The rows are grouped in 4 different ways at once. Each group adds its own fixed numbers to the row, and there is some noise. The rows also spread widely along 9 directions, which tell nothing about the answers.
In the rows, zero is written as 128.
Some rows, each with its group in each grouping after it:
[112 132 138 166 138 133 128 125 113  86 105 130 146  94 157 133 131 101
 138 140 132 118 150 134 127 103 120 107 132] -> J_136 kaze J_444 T
[127 108 118 139 147 133 130 112 126 128 126 130 109 135 178 133 110 114
 154 119 122 144 143 107 132 146 112 105 146] -> J_403 muge J_115 P
[130  82 147 145 136 126 144 113 142  83 122 110 105  95 143 115 123 132
 151 122 135 170 106 134 127 124 112 173 127] -> J_684 velap J_531 S
[138 162 134 157 106 130 152 129 126  75 155 157 153 139 102 103  96 114
 119 144 122 127 115 143 101  98 128 138 109] -> J_403 muge J_444 X
[137 148 140 145 130 145 115 144 111 114 127 143 148 130 133 133 111 121
 122 136 135 124 137 130 137 110 144 108 125] -> J_684 velap J_115 F
[117  83 120 144 131 107 148  92 151  53 149 157  84 115 153 121 102 117
 142 145 131 172  98 124 105 127 114 184 129] -> J_703 kaze J_531 U
[169  94 130 164 115 136 167  93 120  90 106 156 131 117 198 147  70 121
 146 110 136 149  69 116 121 126 116 146 136] -> J_136 velap J_531 P
[104 126 110 109 113 136  88 139 116 144 167 163 139 136 103 136 118 128
 104 133 107 101 118 125 106 125 130 132 115] -> J_703 muge J_531 F
[188 122 145 158 112  83 158 104 139  76 125 156 122 126 119 105 100 154
 115 121 110 141  44 153 119 145 147 194 115] -> J_403 velap J_115 T
[119 133 131 101 114 108 121 152 149 117 161 116 121 137  71  89 151 146
 122 124  98 118 114 155  97 151 118 170 113] -> J_703 kaze J_531 S
[153 114 115 142 102 172 148 105 101 143 117 161 165 135 206 135  53 113
 146  87 134 104 108  88  96 132  88 110 142] -> J_684 velap J_531 X
[125 116 125 105 138 117 129 149 154 147 130  98  90 149 162 112 134 136
 169 117 112 140 147 138 148 174 126 128 143] -> J_684 kaze J_531 U
[141 119 154 134 125 147 114 170 130 170  96  66 164  95 134 115 159 128
 166  83 100 111 138 159 119 150  86 110 132] -> J_403 velap J_531 T
[111 146 121 116 129 135 108 150 128 116 175 130 124 162 102 106 132 119
 149 157 113 126 167 129 113 134 118 112 133] -> J_403 velap J_115 X
[130 182 143 132 157 138 182 122 146 120 118  83 122 131  93 124 151 128
 131 131 140 148 160 143 142 103 130 116 136] -> J_136 kaze J_115 F
[120 131 125 114 122 137 124 163 155 130 152  82 135 156  92  68 151 143
 166 108  77 112 146 155  83 155  84 142 118] -> J_684 velap J_115 P
[146 143 146 163 137 129 160 127 135  87 103 119 134 116 143 131 124 110
 141 130 140 141 131 146 135 109 131 120 131] -> J_136 kaze J_444 T
[143 159 144 121 139 160 172 154 149 154 113  50 148 128 101 107 158 131
 153  89 127 144 158 141 126 116 101 101 128] -> J_684 velap J_444 P
[120 124 131 157 133 107 136 138 115  86  83 122 140  93 173 118 150 107
 154 118 112 125 138 148 126 141 104 126 139] -> J_703 velap J_115 P
[107  69 112 153 144 180  73 100  90 130 134 173 125  99 217 182  75  93
 132 128 159 135 144  70 142  99 130  87 147] -> J_684 muge J_444 U
[ 99 109 120 119 131 173  58 157 128 114 210 148 121 159  69 135 130 112
 111 169 121 129 160 114  95  96 133 117 116] -> J_703 kaze J_115 P
[154 141 137  98 144 172 151 141 156 167 158  76  97 166 104 136 123 133
 144 122 151 181 149 110 148 127 124 100 143] -> J_403 velap J_531 S
[ 99 146 115 108 151 101 134 124 128 132 126 120  99 127 135 123 153 127
 129 145 125 127 154 122 148 146 138 117 135] -> J_136 muge J_531 S
[150 132 125 142 140 146 132 125 125 117 151 151 113 160 152 137  90 113
 143 143 140 155 140 119 145 125 143 102 142] -> J_403 muge J_115 X
[183 132 165 158 135 144 136 155 138 116 121 108 129 141 133 127 111 131
 154 121 129 163 121 166 152 133 141 125 131] -> J_403 kaze J_115 X
[190 184 154 130 109 154 164 146 114 152 102 120 167 137 133 130  85 134
 104  87 145 113  96 139 142 119 142 106 118] -> J_684 kaze J_531 S
[113 126 132 118 147 135 108 112 121 151 129 114 132 106 109 131 148 127
 110 118 126 112 147 109 126 125 127 117 133] -> J_403 kaze J_115 T
[160 175 157 143 112 179 154 180 161  69 188 121 135 195  67 108  88 116
 139 169 147 169 127 157 113  78 137 124 102] -> J_684 velap J_531 F
[154  89 135 128 135 153 109 119 134 150 125 131 106 118 154 168 111 132
 125 108 149 156 109 114 150 129 142 123 138] -> J_703 kaze J_444 S
[166 188 134 155 106 135 165 138 122  89 131 153 160 162 135 102  85 113
 132 133 127 111 118 130 105 121 118 100 126] -> J_403 velap J_115 T
[136 129 155 134 139 165 145 132 130 136 115  82 143  99 126 126 129 123
 139 103 151 141 133 130 130 106 105 121 127] -> J_684 kaze J_531 S

New rows. What belongs after each?
[137  62 116 121 129 142  68 117 124 136 180 160 104 144 128 145 103 142
 126 140 112 146 101 102 122 149 143 143 133] -> J_403 velap J_115 P
[123  91 115 139 136 132 100 111 123  98 157 157 114 129 132 145 114 128
 127 147 115 135 114 109 120 128 137 143 129] -> J_136 velap J_115 P
[147  90 146 124 144  87 114 130 144 138 109  96 104 101 117 119 169 165
 138 115 101 145 101 159 151 168 148 171 131] -> J_403 velap J_115 T
[115  80 136 114 138  75 112 113 143 130 135 106  97  96 107 117 171 153
 119 114  99 144 105 145 134 163 149 176 122] -> J_403 kaze J_444 P
[106 104 125 127 145 151 130 100 118 145 130 112 135  93 136 148 133 117
 125 107 132 127 133 105 115 110 107 125 136] -> J_136 kaze J_531 P
[129 192 119 124 135  88 162 109 100 127  90 141 145 115 157 122 141 117
 109 123 135  93 148 110 150 139 138  94 145] -> J_403 velap J_115 T
[118 146 124 114 136 105 132 153 129 123 142 123 107 150 151 124 136 113
 145 149 122 142 163 124 152 153 136 100 140] -> J_403 velap J_531 P
[183 131 151 150 150 149 175 130 166  83 149 112  82 176 146 132  87 117
 162 146 155 212 123 133 152 126 142 118 142] -> J_403 kaze J_115 P
[143 153 120 120 102 151 126 144 130 130 166 143 142 171 113 112  96 125
 115 122 119 104 128 119 102 124 135 111 116] -> J_684 kaze J_444 P
[147 101 168 172 142 159  68 175 117 122 114 108 147 102 148 153 137 116
 158 133 126 155 144 167 164 121 136 101 127] -> J_403 velap J_115 F
[160 162 142 105 138 180 168 139 143 167 144  92 117 165 107 146 104 134
 128 116 163 166 140 111 151 103 140  94 135] -> J_684 velap J_531 F
[138 151 136 127 121 126 158 124 154  86 161 136 109 152  82 122 117 131
 108 143 136 156 117 142 114 107 149 147 115] -> J_703 kaze J_444 F
[ 86  40 126 128 142 124  56 101 100 157 119 137 133  54 138 158 149 142
 107 108 111 120 111 115 139 121 145 159 118] -> J_684 muge J_444 F
[133 155 143 135 116 162 127 145 117 128 142 116 174 118  94 120 126 111
 119 124 128 107 134 125  98  96 105 107 117] -> J_403 velap J_531 T
[150 132 138 128 137 147 147 119 133 139 141 117 121 127 109 143 116 131
 116 127 149 155 115 119 141 106 143 126 128] -> J_403 muge J_531 T
[105 144 124 161 132 128 135 126 105  84 116 129 163  98 145 112 138 101
 139 131 111  97 149 131 100 111  96 110 129] -> J_136 velap J_115 P
[111 105 125 141 158 202 116  83 112 134 159 122 134 103 116 156 100 106
 114 125 172 157 145  67 108  66  98 101 133] -> J_403 muge J_115 S
[156 135 140 136 140 178 121 154 137 137 136 113 123 148 119 150 125 123
 141 132 147 157 148 126 143 110 131  96 139] -> J_703 velap J_115 T
[117 138 121 122 138 166 153 134 151 115 154  91 120 149  98 110 140 115
 152 122 125 151 156 118  93 114  84 114 137] -> J_703 velap J_115 P
[150 138 129 114 129 157 150 153 158 140 160  86 121 169  89 116 131 134
 151 125 118 149 130 142 113 128 116 124 126] -> J_136 velap J_531 P
[114  73 138 155 147 182  98  91 108 129 131 139 134  86 160 181  98 105
 129 126 155 147 121  98 127  87 116 121 138] -> J_136 kaze J_531 F
[162 170 160 171 130 108 167 139 120  73  78 122 150  99 142 132 136 115
 119 119 134 142 113 168 151 111 146 134 125] -> J_703 kaze J_115 P
[146 135 135 144 128 146 115 127 111 120 121 139 158  92 105 150 134 130
 104 121 137 126 114 136 131  95 142 130 122] -> J_703 velap J_115 U
[128 111 108 105 135 131 159 111 153 131 143 124  91 161 137 115 120 138
 158 122 119 150 138 111 113 156 104 142 153] -> J_703 velap J_115 X
[140 125 138 130 142 125 147 137 146 112 141 119  99 144 128 132 130 126
 137 139 129 158 128 142 145 134 145 134 131] -> J_136 kaze J_531 P
[168 134 140 146 142 100 150 107 108 131  78 135 120  99 180 151 121 133
 121 115 143 139 109 122 177 147 160 122 146] -> J_403 velap J_115 T
[197 159 136 124 118 183 180 122 145 169 118 106 144 171 138 134  81 130
 137  64 130 132 100 117 103 134 101 104 142] -> J_703 kaze J_115 P
[134 130 129 136 152 180 128 110  96 163 102 117 159  89 140 176 134 109
 110  99 158 129 149  86 135  87 117  82 144] -> J_703 velap J_115 P
[155 113 117 112 125 119 114 115 117 173 122 140 115 141 160 145 116 147
 120 101 111 126 114 103 151 167 150 116 145] -> J_403 velap J_115 P
[127 123 127 113 128 144 128 119 117 146 134 125 128 115 115 137 132 136
 112 119 140 136 137 113 145 115 148 130 129] -> J_684 velap J_444 X
[128 164 142 148 140 134 154 122 105 115  85 120 159  77 131 151 146 112
 110 123 150 115 142 126 151  89 143  97 127] -> J_136 velap J_444 T
[141 100 143 131 146 148 138  87 138 122 152 123 111 101  84 151 119 137
  93 128 157 163 102 103 129  89 153 151 123] -> J_403 kaze J_444 T
[135 140 126 117 119 121 130 117 120 136 150 146 131 135 119 126 112 128
 107 127 126 108 109 111 116 132 139 134 126] -> J_403 kaze J_531 T
[121  83 140 131 141 119  90 106  93 148 110 126 137  48 128 171 162 131
  90 113 135 138 118 109 163 115 161 132 129] -> J_403 velap J_444 P
[113 100  97 140 133 114 126  75 112  81 153 187 100 128 168 142  97 118
 119 157 130 133 114  83 118 128 136 143 140] -> J_136 velap J_115 P
[147 106 132 125 138 140 128 113 144 140 138 107 122 113 109 120 134 145
 136 104 119 142 107 130 117 132 119 146 130] -> J_403 velap J_115 U
[117 158 127 114 130 128 149 145 145 110 156 120 113 165 114  96 119 120
 137 146 128 126 151 124 115 131 122 125 129] -> J_684 kaze J_531 T
[101 131 114 119 144 131 121 117 133 112 162 127 115 132  79 115 149 130
 120 157 120 123 149 112 107 109 127 138 126] -> J_136 velap J_115 T
[179  97 144 150 116 122 143 132 146 114 105 130 115 114 155 140 102 145
 145  98 118 163  60 173 143 144 141 171 127] -> J_703 muge J_531 U
[121 132 127 149 127 145 118 133 131  83 147 156 126 152 149 127  98 102
 144 150 129 131 145 127 109 122 114 113 133] -> J_703 kaze J_115 F
[143 135 120 120 102 133 123 136 103 138 130 158 158 115 125 146 114 126
  96 109 120 102  99 117 116 126 138 127 123] -> J_703 velap J_531 P
[153 144 136 140 146 134 127 130 111 128 113 133 123 118 135 166 136 127
 113 139 143 148 136 124 175 116 173 104 137] -> J_136 velap J_115 P
[149 114 120 119 123 142 149 102 139 160 134 120 126 133 142 124  94 137
 136  89 121 134  88 115 109 145 111 138 135] -> J_403 muge J_531 U
[127 171 128 135 123  94 164 122  92 138  44 138 157  88 226 136 126 105
 127  90 137  82 140 123 153 161 112  86 151] -> J_703 kaze J_531 S
[159 186 149 129 152 130 164 123 118 133 124 110 127 124 103 150 135 124
  92 129 160 152 142 122 168  99 169  96 134] -> J_403 kaze J_115 P
[119 149 102 132 112 125 125 146 135 122 140 147 137 168 139  96 109 118
 151 130  90  82 140 135  90 152 103 110 127] -> J_136 muge J_444 T
[113 123 118 116 149 136  82 115  82 195 107 139 154  89 129 168 148 136
  99 116 118  85 144 112 157 122 156 106 138] -> J_136 muge J_115 X
[164 130 157 140 147 169 145 130 134 184  84  62 158 102 141 131 135 130
 149  64 127 124 130 132 129 132  95 100 141] -> J_403 kaze J_115 T
[109 144 123  82 109  80 114 140 120 157 130 115 145  93  66 107 185 165
  88 109  92  81 105 149 122 155 139 168 114] -> J_703 velap J_531 S
[176  93 164 168 137 152 159 124 138 110  95 106 121 105 164 143  94 130
 154 101 148 178  85 145 149 112 125 150 125] -> J_684 muge J_531 T
[ 40 119  99  71 164 119 111  95 120 158 169  91 115  90  37 101 211 144
 104 139 114 106 186  90 104 111 115 155 127] -> J_684 velap J_115 X
[154 122 122 123 154 144 171  68 104 156 112 143 102 105 164 198 104 129
  94 118 176 168 105  70 175 104 166 113 152] -> J_136 velap J_531 P
[118 137 123 104 146  85 115 129 127 144 122 124 109 123 104 112 165 155
 108 137 107 112 132 137 155 150 165 150 120] -> J_684 muge J_115 T
[121 100 132 128 143 117 129 125 131 124 124 126  97 120 156 132 123 131
 144 132 129 148 123 124 148 135 138 145 131] -> J_684 muge J_531 T
[126  93 125 157 144 109  90 139 110 134  76 141 123 121 248 140 120 106
 184 119 103 102 155 133 157 187 114  98 165] -> J_136 kaze J_115 T
[117 186 134 112 151 132 137  97 101 144 143 132 141 101  61 151 150 128
  50 146 165 115 149  91 149  76 177 106 124] -> J_403 kaze J_115 T
[145 127 137 141 136 153 123 133 129 137 128 116 130 123 149 147 109 112
 134 116 143 143 139 123 144 117 132  95 139] -> J_403 kaze J_444 U
[183 193 120 123 120 106 164 116 126 124 139 172 111 185 155 134  77 134
 105 133 141 125 109 118 160 153 180 104 141] -> J_403 kaze J_115 U
[181 181 140 125 129 137 150 163 144 139 124 101 124 183 138 113 112 129
 154 121 129 143 148 143 156 157 131  83 142] -> J_403 velap J_115 S
[133 134 138 149 159 166 143 103 108 132  85 109 139  94 191 145 108 104
 144  98 163 134 158  98 146 112 104  80 151] -> J_684 kaze J_115 S
[122 138 108 115 125 140 135 115 127 130 142 138 128 139 132 128 125 122
 123 120 123 122 138  98 107 131 113 120 137] -> J_703 velap J_115 P
[136 128 130 136 151 113 113 110  89 148  74 139 130  73 194 163 134 130
 112 110 149 121 134 113 192 134 168 109 146] -> J_684 velap J_115 U
[154 133 128 130 108 148 148 136 141 116 140 125 139 151 124 111 100 136
 134 108 115 127 108 128 106 130 123 134 117] -> J_684 velap J_444 P
[142 122 130 153 135 133 115 118 114 112 124 143 131 115 153 129 102 120
 126 126 130 132 114 126 135 132 128 121 131] -> J_403 muge J_115 S
[126 175 124 119 141 104 159 122 116 141 103 121 122 117 145 127 134 123
 111 121 142 125 153 117 164 139 149  91 140] -> J_403 muge J_444 S
[104 172 121 104 133 130 150 149 132 129 140 109 124 144 117 121 155 105
 125 131 129 124 177 118 125 124 112  96 138] -> J_703 kaze J_531 P
[135 127 139 156 123 105 136 119 100  86  87 153 147  71 171 143 124 115
 116 124 140 129 103 133 145 123 131 138 127] -> J_703 velap J_531 S
[119 127 129 129 148 123 121 113 128 130 136 122 118 125 124 123 139 127
 123 133 128 125 143 117 128 132 131 120 135] -> J_403 kaze J_115 T
[119 133 133 141 109  73 106 133 105  99 124 169 140 110 162 120 123 121
 113 143 105  99 112 154 139 161 153 138 122] -> J_403 kaze J_531 F
[181 116 152 140 117 137 124 153 144 162 108 103 145 128 122 128 122 151
 136  85 107 131  94 161 136 145 139 132 121] -> J_403 muge J_444 T
[109 160 120 127 137 147 125 108 120 130 139 117 162 111  83 118 140 123
 108 118 122  93 143 123  98  99 110 123 126] -> J_136 kaze J_115 U
[130 102 129 140 148 171 135 104 135 134 129 114 119 120 142 152 117 114
 142 120 148 142 138 101 123 105 115 113 145] -> J_136 kaze J_444 T
